There are 10 hidden switches. A switch that is on adds its own fixed numbers to the row, and there is some noise. The rows also spread widely along 12 directions, which tell nothing about the answers.
In the rows, zero is written as 128.
Some rows, each with its switches (1 for on, 0 for off) after it:
[144 122 168 143 124 108 164 139 111 129 140 144 155  92 147 176 157 163
 137 102 111 150 108 150 142 102 161  92 145  87  67 146 134 181 167 119
 106  87 167 104 104]
1 0 1 0 1 0 0 1 0 0
[124  94  96 141 124 128 142  99 107 119 132  92  90 139 100 121 109 117
 129 111 136 146 189 107 125  98 113 184 114 132 103 129 144 134 139 132
 128 164  98 121 126]
0 0 1 1 1 1 1 0 0 1
[165 110 129 133 122 139 134 141 134 134 123 123 122 139  99 130 133  85
 105 150 103 129 160 126 137 149 100 147 140 161  96 127 159  83 145 114
  86 138  69 138 126]
0 1 1 0 0 1 1 0 1 0
[129 118  85  94 126 145 158 150 130 142 128  83 137 144  83 110 142  93
 119  92  71 129 145 107 166 114  86 139 165 145  68 112 130 100 170 141
  88 104  54 132  94]
1 1 0 0 0 0 0 1 1 0
[133 147 161 131 117 119 173 117 158 137 164 180 130 125 101 148 107 173
 142 114 115 130 155 208 173 125 121 128 133 129  58 169 119 126 156 120
 140 102 139 145 112]
1 0 1 1 0 0 1 0 1 0
[150 106 131 152 135 122 137 120 111 130 119 105 136 102 142 139 145 107
 122 114 115 130 138 105 126 119 118 127 137 113 113 142 145 129 145 116
 102 132 123 108 119]
0 0 1 0 0 1 0 1 0 0
[124 140 170 132 106 136 152 136 126 114 150 122 116 128 121 118 103 173
 139 146 112 165 149 111  79  99 154 154 122  94  77 149 120 169 145 193
 124 134 137 162  90]
1 1 0 0 1 0 1 1 0 0
[132 139  89 146 130 115 166 134 141 126 113 105 118 116  88 136 145 114
 122 107 115  91 151 178 166 133  76 103 136 122 150 124 134  62 160  82
 135 111 125 161 134]
0 1 0 0 0 1 0 1 1 1
[132 150 153 134 103 132 155 143 160 138 151 174  71 122 120 130  57 116
 112 168 173 170 131 184  87 124  99 116  88 159  85 158 121 140 110 133
 130 140 131 189  98]
1 1 0 0 0 0 1 1 0 0
[141 124 115 162 132 111 142 194 127 134  97 108 143 150 114 153 150 125
 109 153 102 122 148 113 145 150 152 111 138  95 139  95 156  87 190  91
 126 157 123 126 163]
0 0 1 1 0 1 0 0 0 0
[102 132  82 133 111 124 150 214 132 142 106  92  96 149 111 110 116  90
  97 130 104 163 124  80 107  95 118 144 118 102 113  87 119 126 175 143
 111 151  99 147 104]
0 1 1 1 0 0 0 1 0 0
[143  84 103 139 128 127 136 135  91 129 109 109 117 161 145 134 115 135
 140 101 127 168 203  93 134 134 145 138 123 150  63 141 108 144 158 129
  88 137 115 101  97]
0 1 1 1 0 0 0 1 1 0
[145 127 186 165 132 135 215  67 168 147 141 118 114  17 116 162 105  84
  92 119  71 131 103 176 159  95  50 104 131  78  96 190 206  98 119  93
 107 140  97 158 122]
1 1 1 0 0 0 0 1 1 0
[124 120 160 130 131 120 104 101 111 158 163 192 121  94 161 103 133 127
 130  72 122 150 101 138 151 111 126 184 131 167  44 150 105 166 119 135
 110 126 130  57 115]
0 0 0 1 0 0 0 0 0 0
[173 126 127 156 145 131 127 127  92 117 103 115 118 137 123 113 136 116
 119 140 137 133 143  98 114 182 112  86 137 129 131 138 138  67 107 124
 102 140 121 153 130]
0 1 1 1 0 1 0 0 0 0
[135 135 147 161 132  98  90 187 118 158 122 172 160 146 173  98 156 169
 133 120 110 116 136 125 129 166 184 143 126 126 127 119  62 103 178 121
 118 131 188  88 128]
0 0 0 1 0 0 0 0 0 0
[178 118 138 116 102  95 128 206 115 108  98 115 188 175 123 154 210 149
 150 132 112 107 148 105 106 130 187  97 170 121 130 117  88 138 212 128
  68  51 144 139  74]
0 1 0 0 1 0 0 1 0 0
[129 137 113 153 142 136 115 117 115 135 123 115 131 147 114  88 120 148
 133 104  95 116 176 113 157 167 106 156 139 133 115 132 109  61 143 137
 142 165 120 122 146]
0 1 1 1 0 1 0 0 0 0
[172 123 119 138 143 128 116 179 105 149 118 126 135 126 131 106 159  90
  95 137 101 131 110 111 135 172 109 102 149 152 100  91 142  72 144 113
  72 117  95 116 133]
1 0 0 0 1 0 0 1 1 0
[173  86 192 186 139 114 161 101 130 159 131 157 130  93 171 150 102 142
 124 133  99 143 202 152 126 155 141 136  96 127  84 196 128 100 154  95
  73 148 156 119 100]
1 1 0 1 1 0 1 1 1 1
[102 152 146 139 119 132 164 145 153 153 161 163  91 125 111 133  48 154
 118 156 133 171 147 184 117 118 124 140  95 118  73 142 132 142 136 142
 162 171 142 165 128]
1 0 0 0 1 1 1 0 0 0
[160 151 177 139 127 125 149 191 108 125 130 140 137 123 127  99 141 138
 103 178  91 182 102  55  54 133 165 129 131  74  87 121 144 133 158 193
  76 131 121 167  88]
1 0 0 1 1 1 0 1 0 1
[187 105 162 131 124 138 157  92 149 139 126 116 164 137 114 139  97 107
 116 142  73 135 224 122 133 147 103 159 143 153  77 184 165 100 172 129
  70 151  56 145  97]
0 0 1 0 1 1 0 1 1 0
[143 137 118 168 113 103 176 145 150 121 108 107 114 133 108 126 106 156
 125 144 131 123 189 155 106 127 119 106 106  89 159 144 105  84 170 116
 136 129 159 193 110]
1 0 1 1 1 0 0 1 1 1
[149 120 131 146 142 123 112 157 140 191 125 154 178 150 140  91 128 121
 116  96  63 109 176 148 166 180 115 149 137 165 103 147  60  39 186 106
  90 133 130 102 100]
1 1 1 0 1 1 0 0 0 0
[130 141 136 144 130 122 174 164 153 146 129 105 134 104 111 131 131 119
 111 147  95 115 106 134 121 119 120  88 124  68 152 137 132  82 145 125
 120 124 146 169 113]
1 0 0 0 0 0 1 0 0 0

New rows. What belongs after each?
[133  86 112 136 124 113 114 153 110 153 133 130 112 121 145 125 153 101
 118 105 143 131 115 129 126 104 135 142 120 153 106 115 101 135 140 107
  96 114 140  82 110]
1 0 0 0 1 0 1 0 0 0
[134 106 124 163 126 115 169 101 145 139 108  81 160 137 144 141 103 172
 161 103 109  98 226 151 135 136 136  99 116  96 159 193  70  84 176 109
 137 131 185 158  90]
1 1 0 0 0 0 0 1 0 0
[133 140 117 141 110 124 143 145  97  84 118 110 104 152 108 128 139 189
 153 147 159 148 163 119  88 127 167 111 125 104 110 112 113 143 149 164
 150 115 157 169 118]
1 1 0 0 0 1 0 1 1 1
[163 115 126 127 111 120 148 133 154 148 123 144 142 167 118 125  92 136
 133 129 123 127 228 175 131 159 119 133 115 185  98 163  84  86 181 107
  95 113 115 162  82]
1 1 0 0 1 0 0 1 1 1
[153 180 142 153  96 109 125 215 160 106 102 122 139 165  91  95 146 161
 112 194 106 100 143 135  83 164 147 114 141  99 192  91 100  55 179 148
 140 126 139 211 132]
0 1 1 0 1 0 0 0 1 0
[ 96 151  69 151 150 141 144 211 103 148 123 129  79 171 104 132  82 148
 114 140 138 170 139 153 170 184 119  76 110 125  81  71 132  78 142  99
 165 171 142 140 182]
1 1 1 1 0 0 1 0 0 0
[126 131 129 152 135 125  98 132 104 127 134 118 138 109 138 103 166 150
 130 103 109 106 118 113 143 135 134 151 149 122 118  99 119 114 151 132
 142 136 143  80 156]
1 0 0 0 0 0 0 1 0 0
[125 131 125 106 137 155 133 111 133 161 149 122 142 134 105  75 105 109
 122 100  70 139 148 105 145 135  92 171 144 150  66 148 106  90 138 172
 106 146  75 128  94]
1 1 0 0 0 1 0 0 0 0
[140 100 132 140  94 121 153 102 130  88 115  80 111 127 106 143 148 147
 144 141 147 117 167 123 103  87 154 135 135 112 138 133 136 145 145 135
 140 123 124 150 117]
1 1 0 0 0 0 0 0 1 0
[179  86 144 172 112  90 100 197  82 118  96 180 113 150 187 165 169 135
 125 152 205 166 143 126  82 157 203  86  99 165 108 114  90 154 160  78
  81 100 193  98 110]
1 1 1 1 0 0 0 1 0 1
[178  83 168 197 157 132 149  95 115 146 123 135 112  73 147 170 113  79
  89 155 118 136 166 138 150 172  99 123 105 138 104 149 218  70 133  48
  96 192 104  95 179]
1 0 1 1 0 1 1 1 0 1
[171 101 125 151 147 131 130 132  73 122 111  85 113 135 142 106 133 118
 123 143 124 158 155  42  76 146 134 118 126 103 112 142 140 114 115 166
  70 148 124 140 100]
0 0 0 1 1 1 1 1 0 0
[171 108  91 140 144 120 141 141  86 123 104 113 130 155 108 125 162 129
 133 102 124 120 177 130 155 170 113  94 145 155  96 119 117  69 156  99
  82  95 119 135 115]
1 1 0 1 1 1 0 1 1 1
[107 131 113 167 147 127 128 141 116 167 133 125  73  78 142  77 104  90
  87 114 116 148  79 118 127 121  86 141 104 110 122  99 138  89 100 121
 136 183 131 110 155]
1 0 0 1 1 0 0 0 0 0
[125 110 138 161 118 130 120 133  89 112 116  85 100 117 133  71 155 152
 124 134 100 158 134  37  68  93 166 184 128  75 110 109 118 137 132 199
 113 167 130 122 107]
1 1 0 1 1 1 0 0 1 0
[133 119  88 122 158 131 140 153  92 167 128 130 138 120 133 125 150 101
 128  59 104 137 105 143 183 147  88  79 147 148  62 129  98  93 140 100
  87  87 133  97  98]
1 1 0 0 0 1 0 1 0 0
[154 102 113 156 150 129 149  70 115 144 126 111 126 101 127 140 105 104
 122  96 119 124 187 153 161 147  75 126 122 148 114 163 150  87 133  82
 114 151 113 118 137]
0 0 1 0 1 1 0 1 0 1
[173  88 141 150 125 129 134 118 102 137 115 128 115 128 152 137 106 100
 117 134 148 170 172 113  93 140 122 116 111 160  81 160 126 131 130 119
  78 141 115 129  90]
1 1 1 0 1 1 0 1 0 0
[134 113 127 149 121  99 126 155 107 139 129 179 118 128 152 142 144 154
 133 102 151 153 140 155 143 126 162 129 116 147  82 129  95 150 157  98
 113 105 168  89 116]
0 0 1 1 0 0 0 0 1 1
[ 95 122 139 146 123 122 213 118 149 154 135 110 109  95 133 159  66 137
 129  94  89 177 156 138 138  67 112 123 103  63  76 186 126 166 162 134
 125 149 141 153  80]
0 1 1 1 0 0 0 1 0 0
[152 143 161 149 144 149 157 128 112 113 134 113 136 119 106 152 127 153
 125 155  99 136 130 130 148 172 130  81 150  96  95 130 176  87 127 130
 127 138 122 153 158]
1 1 1 0 0 0 1 0 0 0
[159 119 138 163 122 114 158 143 120 131 110 132 127 133 138 156 116 154
 133 134 134 146 182 165 123 151 135  79 118 119 102 153 112 107 158 103
 110 117 162 155 105]
1 1 1 0 1 1 0 1 1 0
[101 136 120 136 114 123 137  94 151 134 139 105 135 141 114 101  87 176
 152 104 109 110 199 149 136 106 125 180 121 121 133 153  88 121 160 150
 173 158 140 139 123]
0 0 0 0 1 0 0 0 0 0
[163  96 126 137 134 116 170 181 130 160 107 108 149 160 126 147 127 116
 122 136  95 136 174 114 130 148 146  84 125 114 111 153 101  79 177 107
  63 113 131 155  78]
1 1 0 1 1 0 1 0 0 0
[143 104 107 103 138 133  98 145  62 150 139 172 107 166 155  95 115 126
 136  72 150 204 131  93 127 140 142 140 129 196   5 135  67 172 111 166
  65 102 117  81  68]
0 1 1 1 1 0 0 0 0 0
[119 141 117 133 108 102 126 139 132 130 140 166 125 135 136 141 123 158
 149  90 165 126 140 194 146 110 129 121 124 156 101 142  76 159 157 108
 150  92 173 117 110]
0 0 1 0 0 0 0 1 0 0
[130 116 127 148 100 113 177 107 172 138 124 121 109 141 105 131  64 132
 124 136 118 140 220 161 120  95 109 168 104 123 120 174 119 118 167 125
 139 165 111 173 100]
0 0 1 1 1 1 0 0 1 0
[157 114 136 149 116 138 160 136 141 127 126 114  99 119  98 148 104  94
  97 158 119 140 166 156 132 139  87 123 123 149  94 125 177  94 144 100
 104 149  77 158 137]
1 1 1 0 1 0 1 1 1 0
[130  80 108 133 143 124 167  89 112 156 134 114 113 116 141 154 105 106
 144  62 122 141 178 148 174 111  92 124 116 147  64 184 115 133 135  92
  91 121 126 100  89]
0 1 0 1 0 0 1 1 0 0
[128 151 126 131 134 130 120 183 105 131 131 138 116 106 116 118 169 116
 106 120  95 139  73 125 153 140 113 122 156 128  79  73 157 117 143 126
 109 118 102 105 152]
0 1 0 0 0 0 0 1 1 0
[120 121 165 155 126 115 153 104 138 151 151 150 114  78 138 116 117 130
 113 108 104 139 120 144 135  95 123 168 113 108  96 148 133 132 142 123
 127 149 139 108 123]
1 0 0 1 1 0 0 0 0 1
[117 157 120 125 132 149 174 139 125 125 137 100 120 141 100 129  70 146
 121 145 101 175 158 105 116 130 114 117 127  90  77 137 158 135 146 175
 140 165  98 176 121]
0 0 1 0 0 1 0 1 0 0
[167 124 177 173 123 130 166 116 163 141 117 148 124 129 128 158  52 117
 106 180 118 146 218 162 124 171 105 129 101 142 107 182 170  83 159  90
 117 198  99 173 139]
0 1 1 1 0 1 0 1 0 0
[190 109 187 157 116 106 141 153 123 119 108 155 127 108 154 161 149 101
 111 171 146 146 123 116  85 140 149  96 125 130 115 154 158 135 139 104
  67 118 128 145 106]
0 1 0 1 0 0 0 1 0 0
[128 107 136 148  85 114 139 141 124  92 120  95  65 113 118 120 140 125
 122 165 163 149 123 101  44  60 154 159 108  99 142 115 135 178 117 164
 123 136 135 158 102]
0 1 0 0 1 0 1 0 1 0
[149 107 128 149 116 117 166 131 139 132 110  99 128 135 109 118 121 122
 115 130  91 132 187 110 120 118 123 147 125 108 132 148 122  88 170 130
  95 138 106 159  97]
0 1 1 1 1 0 0 0 1 1
[ 96  92  89 147 108 102  88 170  97 133 120 123  89 118 160 117 168 113
 124 101 171 138  94 109 107  73 168 164 115 139 131  76  94 182 144 113
 141 134 162  56 136]
0 0 0 0 0 0 0 0 0 0
[ 95 146 129 141 116 120 172 181 150 143 131 104 123 134 115 131 102 165
 129 142  85 143 142 133 114  99 150 128 115  60 125 128 106 129 174 154
 143 144 157 167 107]
0 1 0 0 1 0 1 0 0 0
[106 115  93 163 137 112 143 120 112 160 124 127 102 126 146 104 103 166
 141  65 127 137 170 169 166 126 114 120 107 122 102 146  52  96 139 108
 147 132 186 112 110]
1 1 1 1 1 0 0 0 1 0
[161 113  97 158 140 122 111 230  74 114  91  76 162 176 140 135 200 165
 129 158 102 130 154  57 117 183 198  78 152  86 130  67 114  88 190 132
  94 110 161 112 138]
1 0 1 0 0 0 1 1 1 0
[114 136 101 150 135  98 131 151 120 153 127 141 139 125 122  99 162 147
 136  56  97 105 133 159 168 120 113 144 134 116 127 130  55  83 175 106
 127 100 172 109 103]
0 1 1 1 1 1 0 0 0 1
[143  73  90 157 153 128 170 131 132 185 116  87 142 122 133 148 110  91
 113  88  68 123 207 145 183 137  86 128 120 130  94 158 125  66 183  68
  81 145 113 101 104]
1 0 1 0 1 1 1 1 1 0
[114 132 119 131  94 124 154 110 123  80 140 105  67 165  89 132  85 185
 155 156 197 154 181 140  84  86 151 142 105 117 111 129 125 180 119 169
 182 146 143 182 127]
1 0 0 1 1 0 1 0 0 0
[123 111  80 139 114 106 144 213 131 156 104 126 127 172 118 124 146 125
 123 108 112 139 158 133 144 120 147 124 123 125 104 107  69  98 199 107
 106 110 141 124  90]
1 1 1 1 0 1 0 0 1 0
[124 156 162 150 117 126 147 163 131 119 151 152  90  84 101 142 142 121
 101 151 123 143  71 167 127 105 107 134 134 109  83  94 183 142 133 124
 136 138 119 137 155]
1 1 0 0 1 1 1 1 0 0
[150 115 137 160 109 117 115 196 116 127 112 137 104 145 138 138 129 112
 105 171 143 156 146 116  77 134 149 141 110 139 113 105 131 134 161 121
 100 154 129 129 122]
0 1 1 0 1 1 1 1 0 0
[184  93 143 180 145 148 144 143  87 132  79  66 109 117 170 103  99  88
  90 194 104 188 168   6  30 171 137  93 101  79 138 155 159  79 107 170
  50 193 109 174  94]
0 1 1 0 0 1 0 1 1 0
[146 145 144 129 121 109 165 174 129 133 123 150 139 147 130 144 116 149
 129 140 130 161 129 129 112 133 154  78 127  98 101 153 106 137 152 141
 106 100 154 169  88]
0 0 1 1 0 0 0 0 0 0
[117  94 128 143 146 142 212  82 136 167 146 101 121 104 122 178  60 146
 138  84  76 155 215 183 194 114  94 115 112 111  38 190 149 124 158  98
 118 148 118 126 107]
1 1 0 0 1 0 1 1 1 0
[175 104 156 181 137 107  91  85  95 131 114 148 116 101 172  94 147 130
 130 104 153 112 143 129 113 162 119 127 122 153 146 164  87  84  96 105
 100 132 173 103 122]
0 1 1 1 1 0 0 0 0 0
[158 107 171 162 113 122 142 111 138 126 135 152 127 120 144 168 112 143
 136 139 145 130 181 175 128 141 138 125 116 151  94 166 128 130 153  95
 120 132 150 123 122]
1 1 1 0 0 0 1 1 0 0
[130  93 131 157 107 124 124 158  95 113 113 106 101 119 135 119 168 119
 115 128 117 167 132  63  95  84 160 180 131 107  78  98 139 166 164 153
  99 149 110  91 112]
1 1 1 1 0 1 0 1 1 0
[146  92 161 147 119 119 121 153  87 112 126 148 121 136 167 183 139 162
 144 143 155 171 157 117 106 126 197 128 120 140  57 128 140 203 154 124
 101 129 152  85 123]
0 1 0 0 0 0 1 1 0 0
[155 145 188 167 125 126 204  99 180 130 133 115 138  58  93 158 116 118
  98 158  62 102 146 184 152 127  80 115 134  81 138 158 205  67 164  92
 123 147  98 186 146]
1 1 0 0 1 0 0 1 1 1
[153 103 134 134  95 113  94 141 119  99 129 138 108 150 127 135 154 119
 130 151 183 128 142 123  89 112 158 161 128 173 125 111 123 159 137 126
 119 121 123 113 127]
0 0 1 0 0 0 1 0 0 0
[127 120 134 138 126 139 151 162 127 157 126 131 133 151 142 135  71 132
 118 137  95 187 186 106 114 138 140 143 109 128  56 149 120 140 174 149
 103 170 110 133  96]
0 1 1 0 0 1 0 1 0 0
[164 100 107 132 146 137 122  91  96 123 134 100 145 155 100 130 143 131
 141  86 108 106 202 131 195 167  96 147 160 174  70 127 146  87 155 100
 109 128  86  88 149]
1 0 1 1 1 0 1 1 0 0
[126 139 122 122  90 118 185 186 173 128 116  92 134 150  81 125 124 132
 120 153  82 135 165 126  99  82 131 140 135  85 117 126 117 121 206 161
 112 119 103 198  70]
1 1 0 0 1 1 0 1 1 0
[140 136 126 139 131 133 130 139 105 124 141 160 100 152 114 145  87 155
 129 141 162 158 167 173 137 170 128 108 112 166  77 124 131 118 126 111
 135 140 133 142 147]
0 1 1 0 1 0 1 0 0 1
[120 163 113 152 132 127 176 159 161 137 112  86 127 133  89 136  88 136
 113 149  85 108 168 167 155 154  87  94 130  92 157 118 154  55 172 102
 158 166 116 194 160]
0 1 0 0 1 0 0 1 0 0
